The rows are grouped in 2 different ways at once. Each group adds its own fixed numbers to the row, and there is some noise. The rows also spread widely along 5 directions, which tell nothing about the answers.
Some rows, each with its group in each grouping after it:
[ -1  -5 -19  -2  12  -6   5 -14  10  -9  -6  11   1 -11   7   8  -1  -6
  19   5  -8  24] => q_424 Nagu
[  9  -7   2  28 -10  12 -18  -4 -12  32  14   6 -25  -3  -2  10 -13  20
 -25  -8  -7  21] => q_200 zis
[ -2  11   5   0  10  18  -1 -12   1   4   3  10  -2  -8   4  -2   1 -10
  17 -10 -10  19] => q_718 Nagu
[  4   2   1  -4   7  16  -1  -7 -13  -7   0  -5   2 -13  -6  10  -1   6
   8 -16  -7  13] => q_245 Dapel
[  4  -1 -10  21  -8   5  -7  -3  -7  22   5   4 -20  -5  -9  -4   0  12
  -9  -9  -5  15] => q_532 zis
[ -2 -10 -18   0   9  -1  12  -7 -11  -7 -11   0 -14 -11   1  20  16  19
   4   2  -1  14] => q_432 Dapel
[  3  -9  -9  20  -6  11  -7 -16  -7  27  14  16  -9 -11   4   3  -4   6
  -2   2 -25  16] => q_200 Nagu
[  1  19   3   5   4   0 -14  -3 -11 -10  11  18   6   3   9   0  -2 -17
   9   3   3  22] => q_432 zis
[ -2 -15 -15  18 -17  -6 -11  -7   2  10   9   6 -14 -16   8   6 -10  12
  -4   2   0  33] => q_245 zis
[  0   7  -2  29 -22  10 -20  -4   1  21  15   8 -10  -7   1  -9 -14   5
   1   1   3  22] => q_718 zis
[-17  -2  -9   3 -13  10  -7 -11  -4 -13   9   8  10 -10  -6  -3 -17   1
  28  14  -3  15] => q_424 Dapel
[  2  -1   0  12 -16  11 -11 -17   0  17  18  12  -1  10   7  -8 -13   3
   5   2  -4  23] => q_532 Nagu
[-13  -9 -11   6  -2   4   6 -15  -8 -12   6  23   8  -8  -3  -5   3  -1
  31  16  -9   9] => q_200 Dapel
[  1   0  -3   8  -2  11   4  -7 -12   6  -2   3  -3  -1  -9  -4   2  13
  12  -5  -1   5] => q_532 Dapel
[ 18  -1  -9  11   3 -12  -2   3   6   8  -8   7  -7 -23   5   9   2   7
 -12 -16  -2  21] => q_245 zis
[ 13   0  -5  25 -15   6 -13  -1  -4  27  11   0 -22   4  -2  -3 -12  19
 -23 -14   5  20] => q_532 zis
[ -9  12   0  25 -21  15 -19  -5   1  18  21  12  -9 -14  -2 -15 -15  -2
   8   2  -4  16] => q_718 zis
[ -2   1  -2  14 -18   8  -9  -3   3   7  14   7 -17   2   7  -1 -15   7
   9  -1  12  30] => q_718 zis

New rows, each followed by its group in each grouping:
[  3 -13 -23   2  20  -1  14 -11  -7   9 -11   3 -20 -18   3  22  25   9
   0  -7 -16  19] => q_432 Nagu
[18  8  8 -1  3  0 -7 -3 -5  1  3 13  4 20 30 14 -3 -3 -3  2  9 39] => q_432 Nagu
[ -1 -11 -12  -7  16  10   8 -10   3   0 -10  -1 -21  -9   7  14  11   5
  14 -11  -5  23] => q_718 Nagu
[-23  -4 -14   6  -5  13   0 -23   4  -1  11  20  -2 -20   3  -8   2  -8
  37   7 -16  15] => q_718 Nagu
[ -7  12  11  10 -16  17 -27  -9  -7  -1  31   9   3  -2   2  -5 -24 -10
   5  -3  -5  28] => q_245 zis
[ 24  -8   7  14   2  18   3   0 -19  19  -5  -6 -18   4  -2  21  -1  29
 -20 -13  -2  17] => q_200 Dapel
[ 26   3   0  13   8  -8  -6   6   2  13  -9   0  -8 -20   3  12   3   2
 -18 -27  -5  16] => q_245 zis
[  7   6  14  11 -24  10 -10  -2   0   6   8   9  10   7  12  -6 -19  11
  11   6  18  28] => q_718 Dapel
[ 11  12   1  -2  12  11  -6  -9   2  -1  -1   7   5  -8   2   8  -8 -11
   5 -10 -13  19] => q_424 Nagu
[-16 -10 -21   9 -18  -2   0 -13   1  -9   7  13  13 -12  -2  -5 -15   9
  27  21  -2  13] => q_424 Dapel
[ -3  17  11  -6   6  19 -16 -14  -7  -6  18  18  11  10  16   6  -5 -17
  16   5  -6  29] => q_432 Nagu
[ -9 -11 -17  19  -8  -8  -4 -12   2  -6  12  29  -1  -6   5  -5  -2  -7
  21  16  -2  20] => q_200 zis
[  6 -20 -16  10  -3  10  -2 -13   0  27  -1  -6 -21 -19   7  18   3  24
 -11 -11 -12  28] => q_245 Nagu
[  2  18   3  16  -5   7 -14  -1   2   8  10  10  -3 -12  -1  -9  -5 -11
   5 -11  -5  13] => q_718 zis
[ -4  18   1  -5   8   1  -8  -3  -9 -19   9  17   3   4   7   7   1 -22
  18  -1   4  23] => q_432 zis
[-20 -14 -19  -2   8  33   3 -26 -13  13   7  -9 -35  -6 -13  11   7  11
   9 -11 -19  13] => q_532 Nagu
[  6  10   4  14 -19  -1  -7  -2 -12   4   7  16  12   5   9  -1  -9   8
   0  12   4  16] => q_432 Dapel
[ -1 -14 -18  11  15  10   5 -17  -5  10   3  13 -12 -17  -6   9  11   4
   9  -6 -25  10] => q_200 Nagu
[ -1   3   1  23 -17   0 -19  -9  -4   6  26  24   3  -1   4  -7 -18  -5
   8  11  -4  23] => q_200 zis
[  5   2   8   4 -17  -5 -15  -2   2  -8  15  12   1  10  20   4 -20   0
   5   4  20  47] => q_245 zis
[  3  -4  -9   9   0  14  -1  -1  -5  12   0  -9 -33 -12  -5  12   2  17
  -5 -18   1  17] => q_718 zis
[  7  12  -6   1  12  -3 -10   1   2 -12   0   8   1 -10  -4   5  -6 -13
   7  -6  -2  19] => q_424 zis
[  7  20  11   3   7   9  -7   3   1  -6   4   7  -2  -5   1  -4  -2 -17
  12 -17   6  19] => q_718 zis
[ 11   3   2  -9  22  13   2  -8  -2  -2  -4  -2  -7 -12   7  17   6  -6
   2 -21 -13  23] => q_245 Nagu
[ 28   6   4  12   3  -3  -4  -3   7  18  -1  11   7 -13  10   4  -3   0
 -11 -17 -12  25] => q_245 Nagu
[  4 -21  -8  -3  -3   0   4 -13   8  -5   0   6  -8  -2  24  16  -4   9
   9   3   4  42] => q_245 Nagu
[  4  -5  -4   0   7  22  -6 -11 -16  20   5  -6 -23  -3   2  26   8  16
 -14 -11 -16  24] => q_432 Nagu
[-14  13  -9  17 -13  -2 -21  -8   3  -2  20  20   9 -16  -2 -13 -22 -12
  15  11  -7  15] => q_424 zis
[ 17   8  17   0  23  33   2  -4 -25   6   0  -5 -10  -2 -15  15   3   8
  -9 -26 -14   3] => q_200 Dapel
[  0  14  10  14 -22   8 -22  -4   0   7  21  15   0   7  13 -12 -23  -8
  11   4  11  29] => q_718 zis
[-15  -2 -16  10  -2  -5   0 -12   1  -8   7  13   0 -22  -3   2   2 -10
  19  -1  -7  18] => q_245 zis
[-23  -9 -18  19  -7  22  -4 -14  -8  11  11  -7 -33 -23 -16   5   0  14
  11  -6 -12  14] => q_718 zis
